The rows of a group lie close to one hidden flat surface of 15 dimensions, which passes through zero. Surfaces can cross.
In the rows, 128 means zero.
Some rows, each with its group after it:
[117 141 108 133 135 145 147 145 124 174 160 149 113 129 134  71 121 133
 100 149 118 123 115 102 160 162  98 101 176]
F
[148 135 130 121  79 105 127 162 134 149 152 107  99 119 151 170 113 176
 138 142 155  82 132 115 109 114 133 141 190]
Y
[114 120 133 154 176 126 118 136 164 198 133  88 106 137 125 145 115 125
 135 139 150 142 184  68 145 118 107 146  79]
P
[155 123 126 162 161 157 113 146  77 144  94 144 141 106 137  74 117 128
 133 174 160 146 128  58 151 152 101 140 123]
T
[171 119 121 151 104 154 102 151 172 132 106 142 139 111 137 110 176 136
  98 127 118 122 118 128 115 127 156 139 126]
Y
[129 145 142 126 163 130 161 133 118 158 140 153 139 132 120 110 119 144
 147 131 157 120 117 124 122 141 107 141 174]
T
[103 137 107 127 137  84 118 132 121 117 120 107  87 134 166 176 105  71
 101 127 164 116 171 124 147 128 145 108 111]
T
[113 150 152 185  87 150 150 137 131 202 176 112 165 123 152  69 112 150
 101 130 133  97 117 102 129 116 120 165 166]
T
[169 134 149 144 124 159 156 156 125 101 138 164 129 154 181 110 160 137
 133 154 133  48 111 130 148 131 159 132 170]
Y
[113  61 125 120 121 187  83 148  95 157 148 114 108 160 159 101 160  94
 151 176 162 113  81  77 133 116 130 157 112]
P
[120 125 124 126 135 101 113 118 102 155 130 120 148 137 139 128 134 132
 129 114 145 117 140 109 111 134 139 144 150]
P
[ 98  94 109 130 106 134 160 106 145 167 149 138 145 181 170  79 121  93
 122 119 159 143  83 157 140 139 115 136 128]
P
[129 117  84 160 120 136 154 148 131 139 164 141 118 139 116  95  74 124
 112 128 106 130 134 157 178 140  89  79 133]
Y
[139 122 153  81  83 144 170 102 141  70 123 149 135 123 121 111 168 157
 147 156 120 150  48 159  84 153 114 162 137]
P
[105  99  82 191 141 142 137 169 165 188 132 110 108  94 122 146 120 111
 116 193 106 124 151  85 172 132  93 138 103]
P
[ 76 145 134 115 119 116 163 137 205 168 190  79  85 146 103 157 146 144
 128 102 125 138 115  70  94 150 148 103 104]
Y
[148 117 132 145 136 126 146 128 126 114 154 124 139 121 114 136 143 160
 129 117  75 111 172 137 126 138 118 134 113]
Y
[119 110 116 141 126 124  84 135   4  95 112 105 151 109 147 152 131 108
 142 145 112 138 137  75 116  94 136 118 129]
F
[129 145 142 149 107 111 139 121 131 100  99 125 133  82 141 108 128 134
 112 155 116 142 125 126 111 143 113 149 128]
F
[144 126 128 139 147 122 110 140 152 134  93 137 111 169 162  58 104 106
 117 171 165 130  94 110 169 107  96 118 126]
Y
[118 141 135 130 164 139 142 116 113 131 126 133 128 115  99 121 116 125
 129 134 113 168 148 125 142 131  94 118 109]
P
[ 86 112 125  85 151 142 156 101  62 143 160 137 122 160 158 142 176  82
 125 148 144 144 133 116 123 156 120 141 144]
Y
[ 70 181 149 134  91 148 118 128 118 166 177 101 133 111 104 121  70 125
 113  89 124 138 120 134 131  92 136 100 150]
T
[145  92 117  93 127 156  53 125 136 186 117 123  99 110 137 142 185 103
  97 146 134 145 174 125 127 116 124 166 131]
F
[117 118 116 115 123 144 124 127 109 147 150 131 123 130 134 172 107 122
 155 115 126 118 158 165 150  91 130 120 147]
Y
[149 134 135  87 127 121  69 113 157 155 110 138 138 107  91 101 144 157
 106 113  97 118 133 162 113 122 112 159 171]
P
[139 124 101 171  82 106 153 155  91 107 119 121 138  91 147 153  81 133
 124 137 168 127 123 117 123 145 127 123 135]
Y
[141 100 144  63 130 146 131  85  76  72 131 157 161 149  84 168 130 142
 186 113  97 120 107 239 111  83 115 162 141]
Y
[120 145 132 172 151  79 165 136 117  33  82 135 132 116 130 135 111 101
 125 159 147  82  93 133 129 168 143 137  98]
T
[123 143 136 135  85 124 105 136 137 119 128 110 132  97 103 103 127 147
  95 138  99 112  95 107 111 146 131 140 131]
T
[100 100 122 140 108 143 122 138 152 116 149  89 128 123  90 119 174 134
 122 130  70 164  82  91  81 125 123 114  80]
P
[115 118 103 140 113 166 120 123  95 121 108 152 132 100 132  64 113  96
 105 170 105 170 101 139 163 135  87 110 139]
F
[ 93 109 133 128 148 119 134  98 104 139 157 114 142 175 140 130 160  75
 104  85 155 130 132 126 107 154 151 133  83]
F
[146 123 105 172 109 120  98 143 123 107  99 133 118  85 149  65  96 116
  84 164  90 117 149 129 173 145  97 121 128]
Y
[115 138 127 124 132 151  94 119 151 131 115 128 113 113 126 130 117  99
 121 104 119 146 146 138 144 117 160 104  97]
Y
[107 117  94  84  79 112  78 122 153 134 105 108 117 140 109 110  91 115
 116 114 144 161  63 137 122 126 132 103 121]
F
[125 132 114  87 167 143 130 130 140 148 148 148 110 151  68 104  89 132
 139 101 142 161  99 161 146 128  92  86 134]
T
[143 119 145 203 142 143 149 173  88 103 131 133 140  40  94 124 147 140
 108 173 116 105 136 137  82 134  72 168 156]
T
[125 144 125 126  91 155 141 128 152 148 130 171 127  96 168 123 117 133
 140 104 113 131 146 180 141 100 151 101 206]
T
[133 120 130 116 195 130 122 113  55 156 130 133 160 143 114 181 146 137
 173 101 125 139 187 117 126  91 129 133 137]
P
[114 166 186 133 134 141 137 122  90  39 118 134 107  73 114 155 150 101
 107 149 134  97 127 154 101 148 146 155  99]
F
[132  93  77 117 120 122  62 145  22 125  94 129 148 107 112 136 116 107
 119 140 151 142 114  87 130 158 135 123 131]
F
[115 149 116 156 121 110 151 174  99  69 175 108  75 111 109 114 128 111
  54 148 113 106 121  82 129 199 112  70 109]
Y
[170 110 141  75 148 125  79  86 109 136  87 129 120 156 175 109 164 124
 130 129 160 166 176  93 131 132 124 154 105]
Y
[112 123 116 123  82  67 132 101 133 132 146  96 124 169 176 130 119 103
  79  83 150 146 152 143 106 131 132 115 120]
F
[149 120 131 126 153 131 135  76 135 123  93 138 172 117 107  70  93 175
 176 100  80 180 172 106 148 166 105 136  77]
Y
[152 112 132 122 172 134 115 166  61 122 146 142 106  95  87 155 158 142
 123 160 132 108 162 125 103 142  77 149 165]
T
[125 114 128  83 117 138 101 114 114 138 159 136 105 151 109 130 121 107
 107 115 135 113 121 198 131 118 106 135 151]
P
[ 82 104 132  98 151 147 106 117 104 166 122 122 116 130 123 162 132  78
 148 154 169 147 112 154 114  88 101 161 138]
T
[128 144 102 155  97 116 142 147 153 106 111 131 140  57 111 166 170 153
 105 154  36 137 140 136 109 122 136 121 165]
P
[168 150 146 175 125 160 110 175  92  96 165 114 118 114 116 129 113 150
 113 122 112  81 170  92 153 120 145  96 113]
T
[107 116 122 177 122 147 117 138 154 128  81 132 130  69 132 162 113  87
 133 195 106 104 135 166 165  89 127 173 120]
P
[184 137 125  93 122 148 106 158 122  97 110 152 106  96  78 145 119 170
 140 149 134 106 110 143 133 153 132 130 151]
F
[127 138 163 157  98 166 121 155 167 163 168  86 114 103 107 114 123 156
 121 119 126 143 121  99 102  89 119 131 109]
T
[114 135 119 119 142  91  93 129 158  90  81 111  99  93 121 166 129 100
 118 128 110 136 151 132 116 125 147 112 104]
T
[100  87 109 152 175 136 139 122  89 136 129 110 189 156  74 155 139 126
 186 115 112 144  96  96 110 117 137 137  71]
F
[ 79 154 130 148  98  96 113 150 107 110 139 101 135 119 130 118 132 124
 106 126 105  75  79  89  99 141 164 122 155]
F
[ 99 128 122 137 110 157  74 168  51 125 124 134 130  62 133 132 179 117
 113 192  88  63 101  87 107 126 149 151 211]
P
[148  79  70 130 149 136 112 157 146 197 157 119 115 168 102 153 105 131
 137 118 130 127 155 129 172 119 106 102 113]
P
[123 112 121 111 146 176 125 129 144 139 165 157 122 140  75  86 164 105
  86 115 112 101  94 162 135 183 126 123 114]
F
[119 194 143 127 168 150 169 119 114  83 123 164 135 104  94 128  99 134
 138 115  87 155 136 159 157 119 122  66 149]
P
[136 120 137 114 153  99 147 130 151  60  88 118 101 139 146 171 154 121
 165 150 152 124 112  95 107 148 161 130  77]
T
[148 100  96 141 117 133  75 159 115 139 160 120 133 141 108  94 151 138
  83 101  79  94 128 110 127 142 140  96 135]
F
[ 98 121  91 132 145 120 132 139  70 165 165 124 132 168 129 134 102 117
 128 113 129 134 135 101 151 120 112  83 157]
F

New rows, each followed by its group:
[129 120 121 123 159 136 166 132  85 121 138 148 123 114  98 135 129 136
 146 139 145 161 124 130 111 153  83 120 145]
T
[110 121 115 133 116 133 119 149 173 187 112 106 119 129 130 118 108 143
 155 157 156 159  87  79 126 104 114 133 133]
Y
[117 144 137 152 136 145 144 125 176 129 136 130 137 137 129  98 139 124
 121  99  82 145 141 139 135 104 136  97 111]
P
[ 86 143 180 110 140 175 140 114 117  86 138 134 113 100 119 140 175  98
 145 162 113 115  97 149 103 119 133 161 124]
F
[159 103 123 124 108 173 130 143 110 149 155 166 144 140 165 168 169 119
 138 128 130  76 146 192 143  80 157 147 186]
Y
[102 157 160 142 163 101 110 107 159 197 114  99 144 145 178 153 137 124
 148 111 142 109 194  83 125  78 167 163 132]
T
[ 91 150 100 151 116 117 129 144  82 105 148 106  97 114 128 144  61  76
  89 118 151 143 139 128 162 137 122  67 108]
T
[163 154 135 107 122 140 110 119 195 153  90 155 151 136 104  87  92 175
 163  85 154 145  94 142 135 116 158 115 138]
Y
[212  69 100 120 103 173 133 148 145 133 131 148 146 179 173  79 144 187
 169 141 101 160 123  99 158 102 113 103 130]
F
[ 96  89 109 153 149 188 130 124 123 119 101 121 120 131 145 109 102  70
 172 163 135 195 107  93 175 106 126 102  38]
Y
[102 104  89 142  92 128 124 130 153 167 118 115 133 116 122 128 101 101
 118 136 139 169  90 158 130 109 102 128 126]
Y
[174  88 117 100 156 151 109 149 157 108 107 165  96 114 132 158 182 133
 151 141 107 122 166 166 120 105 128 126 147]
T
[137  98  91 158 135 148 156 154 116 204 158 143 141 170 180 135 153  96
 107 136 176 135 140 124 148 117 122 123 160]
Y
[ 95 155 146 132  87 109 122 155 190 123 124  90  89 117 136 146  99 134
 137 153 154 102  75 101 111 102 151 130 129]
Y
[175 135 143 131 154  93  95 135 101 123 114 111 136 123 115 152 126 160
 123 117 128 114 187 115 108 107 114 144 123]
Y
[130 143 116 108 102 102 187 143 159 100 130 141  63 117 186 166 110 127
 145 113 194 160 141 136 112 151 142  74 156]
T
[172  89  81 152 153 165 106 158  83 144 108 160 177 157 131 114 104 146
 183 127 117 118 123 112 180  96 140 101 140]
F
[130 140 129 121 128 139 113 133 184 162 106 145 115 143 158 130 104 104
 144 129 187 100 115 140 160 112 174 128 136]
F
[113 128 144  98 136 149  95 130 158 149 147 102  78 127 109 128 159 111
 107 135 137 146 133  94 117 138 127 123  95]
F
[120 172 169 139 194 108  84 134 169 109  68 114 163 102  15 107 122 154
 135 123  98 134  58 121  76  91 111 146 108]
Y
[116 139 100 115 154  67 153 130 176 138 117 137  77  66 111 178 136 138
 109  96 120 181 198 159  71 149  89  94 174]
T
[104 129 156 124 113 128 136  90 148 133 120 136 140 119 195 122 166 119
 140 139 109  94 154 131 127 134 164 178 145]
Y
[104 163 129 123 127 105 128 113  87 132 130 126 112 112 147 100 100 102
  91 127 139 154 150 122 132 148  97 110 155]
F
[193 155 160  96 103 145 141 123 139  93 151 155 107 123 151  69 178 177
  87 126 104 132 153 131 115 165 113 118 173]
P
[102 151 115 108  97  91  94  93 137 155 135  83 152 166  96  87 115 143
  86 103  91 134  99  71 142 162 145 125  88]
T
[ 86 153 127 169  98  80 200 125 172 116 171 109 127 117 118 118 109 139
  89 120  68 128 120 169 107 131  83 110 146]
F
[ 84 119 110 137  96 145 113 141 107 120 110 140 135  99 137 111 140  83
 115 174 144  92  43 124 128 155 151 153 155]
F
[140 144 132 170 135 125 106 131 132 119 101 134 159  82 108 117 116 129
 108 109  96 122 153 142 133 131 140 126 117]
Y
[ 99 138 117 155 106  93 179 130 144 117 139 114  94 103 143 169  97  95
  92 140 168 135 147 154 133 158 107 129 110]
F
[ 71 109  91 143 148 116 161 120 136 198 111 119 166 129 118 141 141 130
 164 154 119 167  90  65 112 133 116 146 137]
P
[180  78  99 106  97 116  89 107  91 134 100 131 163 143 160 131 145 138
 128 118 131 157 153 146 118 110 120 150 130]
F
[131  76 114 139 157 139 115 127 137 150 127 125 122 107  93 156 150 108
 121 130 118 169 160 190  97  90  62 158 113]
T
[141 155 161 114 174 153 135 124 147 149 139 147 119 140 119 118 126 157
 156 118 112 136 166 120 148 104 115 115 145]
F
[173 103 110  90 136 149  70 129  63 137 150 148 139 159 126 108 148 133
 114  78 118 121 160 150 135 115 134 102 157]
P
[132 136 154 194 145 138 128 152 132 136 113 147 134  77 133 126  88  98
 116 123 166 107 163 204 120  74 103 149 153]
T
[125 113 104 131  65  99 107 139 172 176 126 102 109 107 159 140 121 133
 100 136 145 134 140 127 115 120 126 149 149]
Y
[150 122 110 134  94 125  85 150  68  71 138 112 101 102 109 150  92 101
  78 120 118 130 156 151 147 129 123  85  96]
T
[151 101  91 122 113 146  73 179  71 123 101 124 114  90 125 192  93 143
 168 181 119 125 141 114 156  66 123 109 165]
F
[ 96 148 162 166 126 156 206 118 103  96 155 155 136 128 188  98 141  99
 133 165 112 113 117 143 145 122 117 132 155]
F
[142 133 109 120 141 113 124 112 148 108  91 153 142 137 141 110 125 124
 130 121 105 122 137 144 156 146 151 110 126]
T
[185 138 147 139 137 107 136 137 143  99 117 141 141 143 130  86 114 182
 132 115 116 102 143 122 138 150 122 124 126]
Y
[116 137 158 151 142 162  82 129 175 176 119 107 142 118  75  80 102 131
 132 125 121 137  94 120 128  84 109 148  97]
T
[139 138 125 127 110 124 100 125 117 106 117 146 114 112 165 113 142  90
  69 118 127 107 160 150 142 151 152 120 141]
Y
[138 114 157  95 109 162 122 126 113  68 160 116 100 146 135 153 169 133
 139 130 115 123 121 136 107 107 140 129 108]
F
[ 83 129 117 130 134 130 148 132  78 161 188 140 124 148 149 121 150  93
  98 134 125  81 128 134 135 149 126 119 189]
F
[164 119 109 152 108 115  67 153 132 141  86 129 107  64 172 129 139 111
  75 137 120 135 209 119 134 119 132 129 148]
T
[ 99 110  70 150  79  94 138 127 124 135  98 138 155 119 160 126  96  93
 113 138 150 132  81 158 142 141 137 125 153]
P
[139 129 141 106 126 131 118 127 135 126 128 114 138 143 118 114 138 173
 157 118  98 146 108  87 105 110 127 121 127]
F
[157 107 105 118  76 120 193 117 153 111 141 134 106 124 159 151 166 141
  99 154 112 182 149 150 121 150  92 132 121]
P
[171 135 120  95  77 110 135 120 162 123 132 157 103 147 175 129  98 141
 110 106 145 123 152 215 155 106 117 112 178]
F
[133 151 149 126 136  88 109 116 110 111 114 111 156 136 131 136 116 155
 147  90 116 120 148 112 102 101 152 128 136]
F
[162 168 150 135 142  93  84 110 126 104  76 158 148 101 133  97 109 134
 105 104 108  85 170 162 142 132 146 142 160]
Y
[118 125 132 156  94 134 168 133 134  74 123 133 134 119 154 139 113 114
 141 149 114 123 103 169 135 100 131 122 121]
F
[115 147 109 121 133  95 139 109 121 135 115 129 110  94  89 128  82 108
  84 117 157 178 150 157 133 177  74 121 115]
F
